All groups share one centre, and each spreads out both ways along 8 directions, with some noise.
Known rows, each followed by its group:
[ 24  17  16 -46  12  27  25 -19  32  13   6   6 -12  -6]
V
[  7  -8  -5   0 -18 -31  -9  -9   4  -7   6   1  35 -24]
W
[ 26 -29 -12 -34  -6 -15 -26  -4  17  21   1 -13  60  -1]
K
[ 17 -28 -21  -7 -15  -4  19 -23 -40  -3   0 -18   0   5]
V
[ 22  -7 -26 -12   2 -17   1  21  20  35 -28   4 -63  11]
V
[ 17  -1 -42  35  16  45  28 -21  25  39  -1 -10  -5   5]
N
[-11  -5  12   1  18 -36  12  22  11  -1 -18  42   3 -24]
M
[  4  23  -6  -6  41  15  17 -24 -15  10  -2   9  22   3]
G
[ -1 -19  12  21   3  28  17  20 -22   1  -3 -38   9  54]
K
[ 24 -31 -13  20  12 -39 -17  37  -7  30  -5 -11 -23 -18]
W
[ 20 -36  -7 -14  -9 -24 -10  17 -12  13   7 -18  39  -1]
M
[-25   3   4  -7  11  18 -25  23   5   7   0  16  12   8]
N
[-17  -8  -3  19 -28  32  35 -48 -17 -23  -1 -12  18  22]
G
[ 6 17 -9  5  9 -8 35 55 50 36  9 14  2 -6]
N
[ -6  -4  -9   2  -9  -6 -49 -26  24  35 -36 -10 -19  25]
K
[ 32  -3  21 -41 -26 -44  36   5  -3 -24  22  -3  17 -30]
N
[ 21 -17  21   8  -6 -32 -26  -8   6 -52 -19  10 -17 -18]
W
[-29  15 -11 -12 -17 -18 -21 -28  33   7 -35  40 -25  -4]
K
[-17   8  10  37  -3 -36 -46   9 -31  -4  20 -22  31 -17]
V
[ -6 -13   4   9 -29  21  32 -34  39 -52  -7  22  58   1]
M
[-51 -25  16  31 -20  17   7  14 -16   7   9   8   6  -2]
M
[ 15 -32  32 -17  11 -12   1  33   9 -38  13  30   6 -46]
K
[-10  16  -5  -4 -51 -22  30 -27   3 -18  22  -1  28 -19]
R
[ 39  -4  25 -66  13 -12   5   8  -8 -15 -16 -19  19  42]
W
[ 37 -43  -9   7   6 -21  12  22 -15  37 -16 -34 -22  19]
K
[ -4 -26  13  -7   3 -23 -44  15 -47  15 -11 -19 -57   3]
G
[ 40 -11 -13 -14  -2   0 -30 -27  18 -14 -14 -16   7   5]
M
[ -6  -5  17  12  -3  25 -10  -4   2 -29   6   9 -35 -14]
N
[-14  -3  10   0  33 -16 -33   1   8   3 -24  43 -17 -26]
M
[-11  38  21 -28 -14   1  21  11   6  -6  19   5 -21  -3]
N
[ -2  11  10   5  -3  20  30   3  18 -28  10  23 -31 -21]
K
[-15   8  56   8  40 -20 -31 -21   2  23  -9   9  19 -28]
W
[ 32  -3 -22 -13  -5  30  26  28  20 -25  14 -11   2  19]
W
[ 37   3 -23 -16   4   2  54  -7  -1  43  21 -16  -3 -17]
N
[-26 -23   4  45 -36  23   8  -3   0 -23  -9 -12 -19  26]
G
[-28   5  23 -18 -30  -5   4  20  12  -6  13  12  15  -4]
R
[ 11  10   3  -6  10 -14   3  21  41 -21 -11  25  10  -6]
M
[ 16 -52 -21  -4   0  42  28   3 -24 -27  15  11  -6 -17]
V
[-15  -9  10 -16 -29 -31   0 -51 -30 -17 -14   9  -9 -15]
R
[ -9  25 -22  17  -1   6 -17 -26   9  23 -26 -17  -8  40]
N
[ 10 -56 -18 -15 -17 -26   7  30 -15 -14 -14   7  34  12]
V
[ -6 -10 -23 -17   9  65 -23 -10  30  -4  -8  18   7  19]
R
[ 13  25  24   5  17 -24 -14 -27 -12 -51   0   6   4 -24]
R
[-20   6  37   9  -5  -2 -15 -10 -10 -34  18  -6  54  -6]
V
[ 26 -12  11 -41   1 -30  34 -14 -42 -22  22   9   6 -48]
K
[  1 -13  -4  16 -16  47   6 -32  27 -52  10  10  35  -9]
N
[  9  -5  10   3 -37 -17 -18  -9   9   2 -10 -16 -81  -5]
G
[ 13 -21 -16  -6  -7  54 -21  20  20  -1  27 -13  -4  -1]
G
[-17  -3   5   5  25  36  -8 -33 -38  -6  -9   2 -13  12]
G
[  3  17 -22  32 -37 -17  12   8  27  -3  14  -9 -10 -14]
R
[  8 -13  44 -53  -7 -65  15 -20 -39  -8 -12  17 -29 -35]
N
[  5   1  11 -26 -25 -25   9 -44 -17  -6  -8  -6 -11  -5]
G
[ 36  11  11 -13  36   1  22 -27 -34  10  -1 -27  -5   8]
R
[ 35  16 -13   9  19  16  22   9   1  32  13 -37 -24  14]
R
[ 12  38   5 -27 -25  22  21 -43  11 -34  -4 -18  -8  33]
W
[-22  47   2  14  15  17  34 -11  11  10   0  26 -44 -12]
M
[ 12   4  -9  22  -4 -12  65 -21  23  -4 -15  19   2 -10]
M
[ 19  28  -3 -20   4 -16 -41  -7  13  -1  32   0  12 -49]
K
[ 46  17 -17 -29  -4  12  34  16  26   7  21 -35  45  29]
W
[ 13  13 -13  -9  39  -8  17  11 -10  19   5   2  52   4]
G
[-18   1  12 -15 -42 -33 -10   7  -6   9   8  -5 -23 -11]
R
[ 12  -7   5  -8  -1   9  -5   7  17  -7  13  -1  16 -11]
K
[ -1 -27  -4 -43   0  10 -30  -4  -4   2  -4  10  23   2]
R
[ 20 -13 -10 -36  14   8   0  30  35  15  -1  28 -20 -19]
V
[ 29  -2 -16  20  -7 -33  61  34  17  18   0 -12  -2   3]
M
[ 18 -17  10 -14  -5  12  28 -48 -49 -14  19 -29  24  -7]
V
[ -3  41   9 -11 -14  18  13 -22  26  -4   5 -12  19  24]
W
[  2 -26 -33 -25 -13  28  20  14  17 -17  -1  30   2   1]
V
[ -5  13  16  30 -14 -14 -18 -26  26 -29   0   9   4 -27]
W
[  3 -17  -2 -19 -20   0   8 -35 -42  -2   5 -23  15   9]
G

New rows, each followed by its group:
[-18  -9  23 -13  -3  -1  17   8 -16 -33  -1  20  16   0]
K
[-12 -15   0  11  10  45  -3 -25   8 -17  -1  21   3 -13]
N
[ 18 -22 -20  -6   1  23  15 -41 -47   3   0  -7 -64 -17]
V
[ -2 -26  -4  22  11  27  -4  -9  20 -11  -9  20   8 -12]
N
[ -8  -4   4 -25 -47 -54 -21 -12  11 -36  -7   9  58  -5]
W
[ -4  24 -18   3 -28  10  20 -32  -3  -3   4 -19  14  23]
V
[-19  15  37   4   8 -10 -33   4  13 -10  -6  15 -10 -10]
V
[ 17   1  10  10   3  28   5  -4  31 -10   7   4 -37 -19]
K
[ -4  43  17   9  22  17 -31   1  19  13  34  -1  -9 -38]
V
[ -7  12   0  16   4  13  27 -19  32   7 -15  22 -23  -5]
N
[  2  11   8  -6  16 -21 -40   6 -10  16  27  -4  19 -40]
V
[-20  -5  17 -29   7   0  -8  10   1   3   4  18  43  -1]
W
[-20   4  12 -46 -37   6  27 -36 -18   3  15  -3  25   2]
R
[ 31 -32   3 -13 -17 -34  -1   8  17 -28 -16  -6  36   8]
M
[-12 -48 -33  -4 -20  31  16   6 -17 -43  -1  30   7  -1]
V
[  5  26  -8 -27  -7 -24 -25 -41  -9   9   3   2 -13 -28]
K
[-20  -5  -8 -32 -13  -5   3  -5 -17  21  12   6  42  -2]
W
[-13   3  15  -5  -1   9 -31   1  10 -11   1   2  27   9]
K
[-32  14  -9  40  -7  15 -27   8   7 -16  -6  17 -48  -3]
V
[ 53  10  -1 -18  -6 -22   6 -22  41 -44 -28  -1  -4  11]
M
[-13  -9 -21  13 -15  34   1  48  45  36   4   0 -24  23]
R
[ 18 -30 -13 -14  -9  -4  12 -22   0  29 -22 -19   3  23]
K
[ 31   8   2 -14  43  21 -18   6  10 -24   9   1  37   0]
R
[-17 -49   8  30 -43 -13 -10   3 -36 -11 -14 -27 -30  24]
G
[-14  10  -3  19 -31 -12  -8 -35   7 -19   0   6 -10 -18]
W
[  5  -9  -5 -64 -21  -5  33 -10  46   0 -62  37 -35  49]
V
[ 31   2  14  -8  -8 -31 -10 -10   7 -25 -19 -17 -17  10]
W
[  8 -22  17 -22  23   2 -16  32  23   1  -8  31 -27 -21]
V
[ -5  16  40 -12  26  -4 -34 -41 -22   8 -10   7 -76 -32]
V
[ 18   8  -1 -27 -16  27  18   7  24 -47   6   2  22  22]
W
[ 17  -2  -8   2  24 -28  11   3 -11  22 -11  -3  14   2]
G
[ -7  28  -6   7 -25  20  40 -41  12 -25  14   2  21  -3]
R
[  5  -4  26 -70   6  40  16 -15 -16 -53  -8  15  10  32]
W
[ 36 -15 -11  11   7 -17   5   4  -8  35  -9 -26 -55  -2]
K
[ -5  12 -50 -17 -37   9  19 -26  -7  -6  13  -5  40  11]
V
[-16  41  16  18  -1   9 -22  -5  10  -9  39 -12  46 -20]
V
[ 18 -16   0  -8  -8  10   0  20   5 -22  25  -6  24 -15]
N
[-12   0  31   3  13 -25 -30  17 -24 -23  -4  12 -34 -17]
K
[ 22  13  -2  16   0 -15  -4  -1   7  15 -14 -24 -53  15]
W
[ 16 -19 -28 -38 -35 -20   7  13 -12 -18  -1  -7   8  18]
W
[ 44   8  -4 -39  14  22  33 -10  22  31  12 -11 -20  -8]
V
[ 10  22 -12  12 -28 -18  38 -41  -2 -24  15  -8  25 -17]
R
[ -3 -28 -28 -13 -23  11  15   6   5  46  -5 -10  -8  17]
R
[-12 -17  10   6  14  -7 -22   6 -44   7 -12  -9 -27  12]
G
[ -6  12   2 -19  -5  44 -19   9 -26 -10  38 -23  -3   6]
N
[ 14   3   6 -28 -38 -23   0  -5  31  -9   5   1  -1 -17]
G
[ 10  -6  20  24  14  11  -8  12 -26   2   0 -34 -38  21]
K
[-27   3  34  -6 -15   7   3   8  30 -46  -7  21  55  22]
V
[ 15  15 -29   5 -13 -20   0 -25 -26  29   4 -33 -18   3]
V
[ 10  13  22   2   3  -6  -1 -17 -15   2  26 -28  38 -10]
V
[ 10   7  -2 -34   4  -4 -35  33 -19  24  26 -28  -3   7]
M
[  7  10  30 -28 -14  -4  29 -37 -21 -24   9   5 -44 -26]
N
[-17 -15   5  29   4 -29 -29   4  -9  26 -11   9 -34 -28]
W
[ 16  13  -9 -37  -5 -16  10 -12 -28  32  13 -27   8   7]
N
[-36  35  -7 -12   2   6 -20  -9  15  22 -20   9  29  42]
N
[-33   6  30   6 -56 -21 -11  16  25 -35  -4   9 -26   4]
G
[ -8 -14   3  38  -2  20   2   4 -12 -20  -5  -3 -44   5]
V
[  2  14   4  -1  -7 -14  27  17  39   0  -3  17   7  -5]
N
[  7  10   5 -12  -8  17   9  -3  -7  -9  21 -10 -16  -8]
N
[ 32   5 -13   6   9  14 -22 -27  59 -30 -22  14   7  -1]
M
[  1  16  -6  -1 -40 -30   5  -5  12 -22  22  -2  27 -25]
R
[  7   2   3  20 -11 -38   2  16  14  11 -18  -6 -42   3]
G
[ -1   8   5  11 -32 -36  41 -25  22 -14 -19   4  20   4]
G
[-21 -28  18   7 -24  30  -2 -65  -5 -44 -25  17 -14   1]
G
[ 27  -7 -22  21  33  24  20 -21  -6  26 -24 -14 -33  22]
R
[-12  -8  46  -7   5  43  16 -24   2 -44  -1  17  -6  -3]
V
[  3 -10  38   1  37   6 -36  28   9  -1   8  21 -36 -42]
V
[ 11  30  10 -29  -2 -22  -1  -6  31  27 -17  -4  -8  15]
V
[ -8  38 -14 -29  -9 -47   3 -22 -18  -7   5  31 -23 -46]
K
[  7  43  -7  27 -42 -31  11 -20  15 -37  26  -9  -3 -33]
R
[-16   7  26  41  17   0 -39  37  13  -9  13   6 -11 -20]
V
[-36  45 -40  22 -34   8 -17  -4  16 -13  25   1  44   4]
V
[ 35  -8 -11 -31 -12  -6 -11 -18 -12   3  10 -33  20   7]
M
[-51 -27 -13  -6 -25  53   2 -14  31   5 -26  39  -5  24]
R
[-19 -43   7  13  -2  18  -7   9   5 -33  -8  20  51   7]
G
[  1 -11 -26   3   1  23  -8  12  -8  -7  33   8  14 -32]
V
[ -7   1   5  60   9  -6 -34  29 -28  -9  49 -30  38 -32]
V
[  2  -4   9 -14  33 -11 -43  47  -1  14  -1  13 -12  -9]
G
[  4 -23  -6   6 -44  50  14 -66   3 -25  -1 -15 -27   4]
G
[ 35  -4   9 -18  -9 -12  42  -9   6  16 -10 -35  15  34]
V
[-14 -15   0 -25  -4  29   3  -7   4 -33   4  34   9 -13]
V
[ 12  -2 -10 -11 -31 -14  23  -4  -7   6  16 -26  26   7]
G
[-12  30  33  -3   5   1 -12 -54  -9 -68  -7  24   3 -19]
R
[ 13  -7 -12  -1   2  25  31   4  22   3  19   7  22 -18]
N
[-25   5  10   2  39  60 -30  10  18 -26   1  37   7  -2]
G
[ 18  10 -21   6  -5  14  30  14  40   4  17  -4  41   1]
G
[ 31  22  31 -17  24 -34 -27  32 -12 -11  20 -21  -4 -17]
R
[ 13   3  -2   7 -24  34   3 -16  12 -48  26 -17  21   0]
N
[ -5 -15 -15 -12 -26  -8  -4   6   6  22   1  -3  -7   1]
R
[-10  -8   3 -11  -7  52  -9 -10  31 -32  12  22  27  -7]
G
[ 23 -37 -23  -7  -8 -44 -18  -8 -22  26 -19 -12 -17  -9]
R
[ 28  37 -13 -16  28   6  37 -67   3  16 -12   4  -7  -9]
G
[-31   6  21 -39  28  30   7  -5 -19  41  13  12  38   5]
W
[ 12 -10  15 -47   8  21  18  -4  28  -5 -14  28 -16  -1]
V
[-26   7   7  37 -25 -17 -10  13   0 -28   0 -14  47  26]
V
[-13  31   4 -16   6  29   6 -31 -20  -5   9  -2 -11   6]
G
[ -9 -21   0 -14  -1  38 -20 -43 -21 -29   6   5  35  -4]
N
[-12   1  -5  15 -15  11  38 -16   0  25 -11  -8 -35  16]
R
[ 22  21  24  -8   8 -26   2   3 -24  11  11 -30 -29  -6]
R
